There are 3 ways to turn a row about zero (a turn may also mirror it). The second row of each pair is the first, turned, with some noise.
Some pairs, each with its turn after it:
[-14  22 -42 -10]
[-46 -19 -15   0]	q_421

[-6  3 -3  7]
[6 3 1 8]	q_242

[ 33   9 -29  -4]
[-18  -3  -9 -42]	q_421

[24  5 -1  0]
[ 12 -11   0 -18]	q_242

[ -5 -10 -17 -32]
[ -1 -14  30 -22]	q_161

[-18 -42   0 -32]
[-7 48 -7 22]	q_421

[-15 -23   2  -3]
[-15  21   9   7]	q_242

[ 32  -5 -31 -16]
[ 28 -25   0 -27]	q_161

[-15   4   6  -1]
[-9  0 -3  9]	q_242

[ 1 -7 20 -8]
[17 10 -6  8]	q_421

[-21  16  -7  -2]
[ -3 -11   3  25]	q_242

[  2 -11  -8 -16]
[-8 15 -9 -4]	q_421

[15 -8  4 10]
[18  7 -8  1]	q_161

[ 3 -4 10  2]
[ 1 10 -5  5]	q_161

[  2 -11   1 -33]
[ -1   2  19 -27]	q_161

New pairs, each followed by its turn:
[-19 -20 -35 -21]
[-8  9 48 19]	q_242

[11  4 43 -3]
[-13  40 -17 -10]	q_161

[  7  -6  35 -29]
[-39  -4  -8 -21]	q_242

[ 12 -17  28  14]
[13 37 -7  6]	q_161

[-24 -10 -21 -16]
[ -5 -14  34   1]	q_161

[ 25 -26  26   6]
[-10  21 -13 -37]	q_242

[-9  6  5 27]
[ -6  -1 -15  28]	q_161

[ 5 -7 -5  8]
[ 8 -3 -3  7]	q_161

[21 -5 -2 -1]
[ 19   3  -8 -12]	q_161

[ -3  18 -18  15]
[-16 -22   7  -9]	q_421

[ 12 -15  15   8]
[ -2  15 -13 -17]	q_242

[-6  5 -7 10]
[-4 -9 -5 11]	q_161

[-13  26   8  -8]
[  2 -23 -17  16]	q_421

[ 11 -28 -32   0]
[ 17  20  35 -14]	q_242

[15 33 28 19]
[ 35 -37  -1 -10]	q_421

[ 21   3 -18  -2]
[-10   3  -7 -23]	q_421

[-28  20  19  -1]
[-20 -11 -23  27]	q_242

[-6 14 31 -3]
[-26  22 -12   0]	q_161

[ 30  23 -11   4]
[  7 -16 -33 -14]	q_161

[35  3  7  3]
[ 20  -2  -3 -28]	q_421

[-8 31  7 11]
[ 10 -18 -25  14]	q_242

[20  4 10  8]
[ 10  -2 -13 -14]	q_242

[ 3  9  0 15]
[  3 -16   8  -7]	q_421

[-20 -15 -20 -11]
[  1 -17  33   6]	q_161

[ -1 -32  10 -22]
[ 11  20  31 -14]	q_161

[ 1  3 15 11]
[16 -9  5  1]	q_421

[ 3  1 -5 21]
[20  8 -6  1]	q_242

[  1 -23 -12  -4]
[20 -1 18 -2]	q_161

[-15  -9  -9 -17]
[-4 -3 24 -6]	q_161

[ 2 18 17  7]
[ 16 -21  -4   0]	q_421

[  1   3   5 -29]
[  0   8 -27   4]	q_421

[ 41  20   7 -10]
[ 22 -13 -24 -32]	q_421

[ 19   4 -22  10]
[-13  -8   2 -27]	q_421

[-16  35   8 -10]
[-12 -28 -15  22]	q_242

[ -9  -1 -15   8]
[10  4 10 15]	q_242

[ 7 -7  8  7]
[  4   6  -8 -12]	q_242

[2 4 7 7]
[-6  4 -6  9]	q_161

[31 11 15  6]
[  9 -13 -17 -29]	q_242

[-17 -46  -9  17]
[26  4 31 28]	q_161

[ 5  2 -9 10]
[12  1  1  0]	q_242

[22  4 28 -1]
[ 34  -2  -8 -10]	q_421

